Each cloud of rows lies close to a flat space through zero, with a little noise off it, and is much wider in some directions of that space than in others. After each cloud: how many dimensions does that space have?
In the rows, 128 means zero.

[[125 135 133 142  94 110 121 150 113  92 138 126 126 146 110 115 113 119
  149 135 142]
 [ 98 110 106  80 106 129 146 184 126 145  94  98 121 106 137 128 147 125
   99 159 137]
 [150 153 142 121 116 158 122 142 134  82 116 113 143 144 114 116 140 134
  118  97 172]
 [109  89 168 134 121 150 146 143 127 155 123 142 122 101 137 156 138 148
  110 115 165]
 [119 139 127 160 100 157 150 126 115 138 129 140 136 141  88 123 104 127
  109 146 182]
 [143 142 117 135 166 112 101  87 151  91 152 127 124 150 157 103 138 159
  146 100 142]
 [123 139 111 151 102  96 162 159 139 132 120 143 115 139  95 107 171 104
  119 152 103]
 [108 108 138 164 129 139 171 137 106 173  88 110 160 107 161 119 133 125
  125 154 133]
 [130 117 131 131 117 135 141 112 124 125 107 108 111 165 118 124 114 125
  156 152  90]
 [162 141 116 127 123 150 128 112 141 112 143  92 124 175 146  93 157 106
  151  88 122]
 [129 143 142 122 149 125 110 130 159 103 149 136 126 113 145 123 125 140
  129  87 129]
 [152 147 132 116 126 133 133 144 170  57  89 147 109 173 138 109 124 128
  114 127 109]
 [111 127 148 104 149 126 136 122 152 112 139 134  94 111 140 127 139 105
   85 111 138]
 [105 111 146 131 103 138 158 151 145 160 106  96  90 117 161 120 155 135
  105 136 140]
 [175 125 134 143 118 124 146 117 136 141 137 150 133 137 109  92 187  96
  164  57 133]
 [124 116 128 135 110 140 148 130 171 169 178 117 139 158 141 134 162  96
  161 111 167]
 [108 115 122 147 138 101 104 112  94 189 142 168 119  51 137 148 162 121
  124 160  91]
 [157 149 137 120 118 136 144 121 138  98 109 127 102 173 136 116 125 100
  158 102 115]
 [117 131 125 102 140 179 124 150 133  92 173 117 121 144 118 147 173 135
   91  94  90]
 [131 124 162 121 123 163 161 159  94 131 115 105 123 120 137 157 175 128
   88  87 177]
 [129 133 123 124 132 137 123 131 118 127 152 127 132 132 132 143 133 118
  111 125 125]
 [115 149 138 159  99 133 142 101 112 155 112 119 136 119  69 105 110 104
  189 143 155]
 [113 141 124 152 136 141 150 143  85 103  96 123 138 128 129 106 132 163
  131 122 141]
 [113 128 124 129 151  87 137  90 152 143 155  93 102 154 140 136 105 115
  118 161 130]
 [129 134 146 140 136 102 110 106 169 166 139 147 104 107 157 148  91 119
  143 143  69]]
  18

[[148 124 140 113 154 119 143  93 167 147 122 131 114 138 124 136 160 112
  101 133 132]
 [131 109 119 130 125 136 141 110 141 140 107 142 130  89 132 108  99 127
  122 138 128]
 [130 150 110 129 144 140 140 137 103 148 152 147 128 149  92 104 100 122
  110 133 192]
 [116  82 105 136 148 124 100  88 167 118  72 137 133  74 127 129 132 142
  103 144 116]
 [149 139 146 116 124 122 150 123 132 137 149 125 112 148 127 131 131 118
  121 122 124]
 [141 144 133 121 144 132 144 124 138 147 137 136 124 147 121 127 134 113
  110 142 142]
 [139 123 132 122 104 127 158 126 126 144 130 138 129 102 131 108  76 124
  129 142 112]
 [114 103 114 141 166 147 113  95 181 121  78 127 141  87 157 148 192 122
  124 139 103]
 [109 135 110 130 115 115 121 146 107 133 134 134 148 106 119 116 108 127
  152 134 147]
 [137 112 124 130 157 144 129 106 165 131 100 136 124 123 132 130 146 123
   90 146 117]
 [152 138 151 112 135 121 160 103 165 147 135 124 115 132 145 149 161 107
  120 133 100]
 [104 123 107 143 154 136  85 145 129 112 106 129 151 136 122 133 155 134
  116 146 136]
 [147 119 142 127 139 154 153 100 163 129 112 121 105 122 154 140 148 122
  108 128  94]
 [153 165 147 117 131 129 171 126 135 143 164 120 102 158 134 148 146 115
  123 121 117]
 [ 94 119  95 145 169 119  70 125 152 102  95 114 144 117 124 168 200 142
  125 139 122]
 [114 140  90 136 174 120 121 111 167 130 112 124 131 103 124 167 180 125
  109 162 117]
 [115  95 119 137 131 128  94 119 147 101  86 122 133 103 141 140 137 145
  117 138  90]
 [115 121 126 132 111 115 108 132 113 112 132 119 128 121 126 135 128 140
  152 107 130]
 [137 141 128 129 131 143 140 144 122 132 135 135 127 148 122 117 100 126
  104 146 127]
 [113 124 124 135 134 124  83 155 111 104 122 123 140 168 113 132 138 143
  113 129 137]
 [108 110 107 141 187 128  72 112 170 108  85 122 139 141 123 160 211 133
   95 144 129]
 [123 140 136 126 138 124 118 133 120 127 143 122 125 159 122 136 162 123
  139 110 149]
 [108 106 126 141 132 127  74 132 124  92 103 115 132 143 127 142 154 150
  125 113 118]
 [140 141 140 119 116 121 160 122 127 149 151 130 123 124 133 123 123 112
  148 120 135]
 [165 156 146 106 124 125 206 102 158 168 156 131 104 112 141 135 119 101
  117 146 101]]
  8

[[143 105 119 116 142 140 104 162  65 120 115 101 168 124 186 160 107 122
  145 143 116]
 [145 148 156 145 124  98 130 144 150 145 129 106 121 129 112 115 132 160
  177 106 106]
 [124 120 125 138 151 114 111 125 142 132 113 137 148 159 125 125 151 145
  121 158 128]
 [138 140 115 156 116 140 123 120  77 143 136  85 137  96 137 165 126 109
   95 128 128]
 [167 145 152 126 146  99 104 142 133 142 182 138 128 154 134 119 134 142
  114  95 121]
 [148 119 124 146 107 164 122 150 114 163 101 100  91 138  84 141 130  96
  138 137 140]
 [ 90 129  98 110 128 157 173 132 157  94  53 178 137 128  83 109 153 122
  105 174 171]
 [141 150 162 127 124 116 115 138 151 126 176 126 107 116 127 113 124 142
  120  83 123]
 [126 100  99 142 120 167 112  75 101 181 106  89 107 128 104  91 119 133
  139 118 128]
 [115  99 122  96 181 134  94 216 131  98  97 120 180 164 158 153 168 120
  153 208 104]
 [ 73  80 166 117 101 151 174 133 139  98 116 137  73 102 126 103 176 127
  146 105 157]
 [141 150 125 131 121 114 161 113 117 142 126 132 138 125 113 149 109 122
  121  94 139]
 [138 133 120 142 138 141  73 120 104 137 132  99 140 117 157 118  68 175
  113 121 117]
 [135 135 125 122 138 109  88 140 161 111 142 145 143 146 149 146  97 122
  129 159 113]
 [143 103 166 183 116 108 120 108 117 163 166 112  59 154 124 139 125 176
  130 109 121]
 [121 141 173 120 134 100  80 155 177  98 135 144 146 123 160  93 120 173
  145 117 126]
 [115 116 106 140 139 142 132 114 146 124 119 159  99 154  99 107 142 157
   97 176 135]
 [128 123 153 137 139 115 102 159 109 131 113  92 171 121 161 136 155 141
  142 121 120]
 [157 127 126 135 114  98 166  92  79 122 199 141 117 117 163 121 158 118
  127 109 109]
 [127 119  99 103 147 138 158 151 107 116 104 140 154 147 133 156 126 107
  136 155 127]
 [105  95 177 139 129 126 118 152 126 126 121 105 126 125 142 126 192 135
  132 111 138]
 [125 148 121 130 145 117 113 143 142 110 143 130 145 125 138 139 117 151
  107 153 109]
 [135 104 132 138 123 146 167 128  96 164 149  78  68 129 105 140 129 135
  172  98  99]
 [140 148 139 132 120 146 106 182 112 107  85 130 146 106 138 136 105 144
  110 144 155]
 [146 146  96  99 146 148 122 147 109 130  86 125 171 133 127 117  87 135
  142 134 130]]
  13

[[156 188  89  70  76 131 148  79 191 153 161 111 179  92  99 134 131  66
  145 133 113]
 [132 172  83  79  74 128 165  96 149 122 100 102 188  83 122 193 137  77
  135 103 102]
 [196 151 123 122 110 141 162 132 112 154 135 126 139 143 111 145 127  79
  122 112 149]
 [118 162 117  94 126 173 139 141 163 111 129  96 150 129 107 105 104 152
  146 145  88]
 [ 68  68 166 157 176 158  92 184  94  78 123 102  85 137 139 114 116 226
  134 172 107]
 [110 135 132 168 143 146 133 126  77 126 105 116 125  85 144 174 141 135
  116  82 111]
 [100  76 133 162 160 176 119 150  91 130 145  73 124 148 104 156 147 130
  135 138  97]
 [116  88 119  24  62  60 144 122 152 114 157 123 152 108 135 133 119 135
  145 138 136]
 [136 100 140  83 115 150 145 160 113 103 133  86 124 159 100 138 110 156
  158 132 131]
 [135 111 167 171 142 123 122 121  70 159 141 124  88 163 137 110 146 133
  133  56 155]
 [103 114  99 198 153 129 119  93 109 150  98 139 141 132 133 170 166  71
  106  95 122]
 [135 125 117  76 110 118 135 144 162 106 130 141 140 119 123 121 105 139
  134 171 130]
 [172 149 105  43  37  32 149 109 190 125 143 155 174  92 161 123 135  70
  102 196 136]
 [132 121 127 125 120 125 138 120 117 135 124 124 130 144 124 137 131 118
  134 105 138]
 [155 128 102  30  83 129 170 109 153 161 172 112 163 157  83 111 100 101
  167  76 135]
 [109 124 125 104 124 145 130 133 140 107 120 105 132 136 115 130 119 148
  148 129 117]
 [130 106 153 178 147  91  85 149 152 107 117 159  96 155 160  89 143 137
   93 230 142]
 [101  78 135 162 154 135 119 141  83 145 158 108 123 114 133 147 149 132
  114 119 106]
 [166 109 151 131 143 107 127 163 130 120 110 175  95 197 138  74 104 145
  116 155 169]
 [146 139 130 223 153 135 108 120  97 144 117 130 117 108 151 162 173  79
   85 153 122]
 [113 107 130  85 115 137 122 131 139 100 131 108 125 116 104 150 121 152
  157 150 132]
 [ 95 128 136 117 143 139 124 142 129  98 102 124 120 137 131 114 108 180
  145 110 118]
 [ 87  84 155 159 162 175 102 164  93  86 117  79  97 124 116 163 135 184
  146 159 109]
 [114 122 124 112 130 152 144 163 110 103 117 105 140 112 130 150 109 159
  128 127 101]
 [ 75 171 139  93 141 178 121 169 161  55  93  90 127 113 134  95  81 238
  157 166  74]]
  10

[[ 89 183 114 161 113 184 158 114 130 141 125 101 143 123 115  96 129 102
  122 121 118]
 [127 156  99 132 106 123 136  90 136 118 151 158 168 140 138 115 103 101
  153 173 139]
 [155  92 133 110 159  93 126 148 122 121 138 138 113 128 131 132 117 162
  123 119 125]
 [ 93 146 136 158 125 181 137 135 108 132 103  91 101 128 113 140 169 108
  103  94 107]
 [148  89 137 106 146 104 102 147 124 117 133 140 114 134 142 142 136 146
  131 148 130]
 [ 90 151 142 150 126 195 138 146 124 150  91  72 105 120 109 123 165 118
   99  74 107]
 [ 81 123 168 158 128 203 109 158  94 129  77  69  62 136 110 166 216 108
   80  83  95]
 [139 120 129 128 127 108 126 121 121 121 133 137 125 132 125 142 127 131
  129 118 130]
 [112 152 104 136 121 140 133 110 134 115 147 139 155 134 142 105 114 108
  144 170 131]
 [ 36 212 112 191 121 244 176 120 116 136 111  60 122 135  94  86 161  77
  103 110  94]
 [192  96  90  89 148  12 131  98 139  97 193 209 170 138 147 117  53 158
  172 188 155]
 [144 107 146 125 144 109 131 139 115 127 114 122  95 126 108 158 145 145
  109  83 118]
 [147 154 107 121  91 102 135  91 161 138 143 164 183 119 145 113  85 112
  166 162 155]
 [195  60 108  82 156  15  86 112 113  63 193 222 141 158 172 151  91 154
  174 229 147]
 [165 100 126 101 140  79 122 129 136 126 143 152 133 125 135 131 105 153
  140 129 141]
 [108 150 163 153  97 183 142 138 128 169  68  79 101 111  92 158 172 117
   93  43 119]
 [130 116 139 126 125 126 122 129 120 127 119 129 114 126 119 148 142 128
  121 113 127]
 [146 155 129 130 101 119 161 109 153 170 108 128 147 106 100 133 105 130
  128  61 148]
 [169 105 138 107 119  79 124 122 140 142 122 157 134 117 125 155 107 148
  135 104 148]
 [154 126 110 118 155  89 158 127 135 128 160 145 142 122 120 104  85 156
  133 122 128]
 [ 45 213  82 186 134 208 183 109 120 117 155  91 145 140 116  57 124  84
  122 157  97]
 [122 130 105 127 131 123 126 114 124 101 156 147 143 143 143 111 116 120
  146 183 128]
 [100 104 169 142 145 175 100 172  94 127  86  76  62 133 111 162 200 131
   82  84 101]
 [169  77 147  92 127  83  85 141 137 121 124 157 132 130 156 157 124 148
  144 150 149]
 [ 96 142 144 157 125 177 138 139 112 137  93  87  96 129 103 144 173 110
   97  85 108]]
  5

[[139 102 145 105 129 127 125 144 131 120 120  99 147 100 134 105 127 142
  125 130 125]
 [132 135 143 160 141 105 133 124 139 122 131 118 130 114 129 146 134 140
  103 139 111]
 [138 104 135 103 136 120 147 123 125 111 150  66 155  60 148 181 129 192
   72 105  81]
 [127 145 135 103 122 124 137 144 124 128 132  97  94 104 152 131 143 125
  122 166 129]
 [162  70  97 108 118 117 133 140 104 111 151 151 154 136 115 109 111 105
  100 107 112]
 [100 146 147 116 127 138 154 101 110 119 138  93 147 125 133 142  89 133
  166 137 130]
 [118 134 136 159 146  92 123 117 110 133 119 114 129  82 155 173 106 100
   93 152 142]
 [137 118 141 155 125 112  98 129 112 126 133 114 141 116 138 115 126  85
   74 167 149]
 [140 142 115  83 176 102 156 141 145 117  90  68  74 123 109 118 127 127
  111  95 102]
 [104 131 102 131 124 113 144 121 134  92 179 123 129  97 130 142  85 117
  113  80  86]
 [148 123 105 121 137 130 157 111 130 105 128 129 101 176  95 105  87 170
  142  90  81]
 [134  94  95 119 110 132  76 153 112 125 137 173 184 154 143  86 129 117
  113  94 109]
 [113  69 146 157  91 130 109 139 117 103 171 158 184 136 112 106 114  63
  110 169 131]
 [114 128 162 138 117 126 123 133 120 137 106 109 113 105 139 122 135 102
   98 159 139]
 [108 124 130 121  95 170  93 139 124 137  97 139 145 130 131 142 161 142
  136 115 141]
 [150 125 172 136 108 134 143 107  93 112 151 122 155 167 108 136 113 137
  139 143 137]
 [119 105 133 140 127 119  75 141 115 140 147 189 179 152 147 130 110 108
  155 116 153]
 [123 109 134 145 116 121 101 139 103 131  83 139 124 142 125  98 117  69
  105 148 147]
 [161 134 119 108 136 114 154 119 121 115 173 108 109 128 126 127 115 143
  107 120 113]
 [129 101 108 137 133 143 169  87 135 136 160 155 136 141  81 132  99 106
  140 107 144]
 [161 150  98 138 146  93 153 117 133  86 198  92 120 133 120 124 115 129
   77 135  81]
 [154 125  97 150 112 100 101 137 102 111 143 173  92 154 131  77  79  69
  105 118 139]
 [164 117 108 109 123 130 140 113 109  85 165 105 156 125 120 131  78 158
  171 117 138]
 [133 113 117 124 110 167 116 115 147 116 187 115 133 152 100 111 139 128
  108 156 134]
 [142 144 131 122 127 115 110 145 109 120 114  97 133 129 148 106 143 102
  116 174 143]]
  16

[[109 113 136  78 140  82 123  88 123 160  93 135 111  98 144 101 185 193
  150 135  75]
 [141 156 102  99 150 110 137 162 147 162 135 138 139 130 134 126 128 119
  100 147 135]
 [146 107 127 138 108 139 125 141 120  79 138 125  94 118 137 131  99 129
  133 138 150]
 [145 111 145 128 144 115 136  77 110 138 108 131 134 146 121 141 119 148
  147 130 109]
 [123  66 121 117 126 100 134  74  75 120 162 121 139  85 134 143 147 156
  161 121 115]
 [120 235 132 211 148 174  81 168 163 141 128  95 123 145 102 110 126  80
  104 157 111]
 [106  86 102 109 146  70 157 127  46 178 163  55  81  72 120 124 149 167
  139 161 113]
 [130 121 137 147 108 125 150 162 106 112 129  83  97 136 148 132 107 106
  131 171 138]
 [138 189 140 115  89 108 192 124  79 136 150 115 129 210 112  81 112 143
  120 152 166]
 [166 160 122  79 112 107 154 136 110  96 140 175 136 148 154 107 134 126
  131 116 106]
 [ 86 122 135 143 111 129 108 113 175  91  97 107 136 154 102 134  72 119
  137 154 162]
 [147 142 193 137  69 184  91 152  70  40 169 140 122 207 138 154  87 143
  159 117 125]
 [105 118 151 177 146 189 125 166 140 160 111  85 122 123 115 151 124  90
  114 124 152]
 [118 129 100 133 147 125 120  65 168 116  81 131 121 101 115  93 114 161
  144 152 130]
 [162 159 180  66 128  67 153 121  91 141 136 149  94 137 128  97 166 141
  140 152 117]
 [121 138  98 139 185 130 160 161 142 154 131  81 111 111  89 133 110  78
  118 164 191]
 [ 92  94 136  79 143  95 194 159 119 213 101  81 124 124 130 125 145 124
  108 153 159]
 [112 108 173 101 101 163 128 116 114 114 133 148 100 134 117  97 186 177
  157  99 188]
 [109 141 156 131 124 152 101 145 135 145 149 120 141 137 123 135 145 135
  121 149 159]
 [141  98 123 113 136 161 150 147 119 130 110 133  81  77 132 108 131 130
  118 100 146]
 [152 140 142 153  80  79  88 130 104  87 189 146 120 174 119 148 116 129
  129 116 123]
 [122  32 181 156 115 217  79 152 154 103 116 108 106  89 146 186  75 128
  120 146 194]
 [121  81 111 219 110 147  80 137 161 109 141 116 117  93 111 167 100  81
  106  80 133]
 [158  59 131 129  94 118 151 174 103 116 143 152 129 218 166 189 145 140
  140  80 144]
 [124 152 113 184 112 139 114 150  80 119 166  90  93 117 108 122 116 121
  121 107 101]]
  15
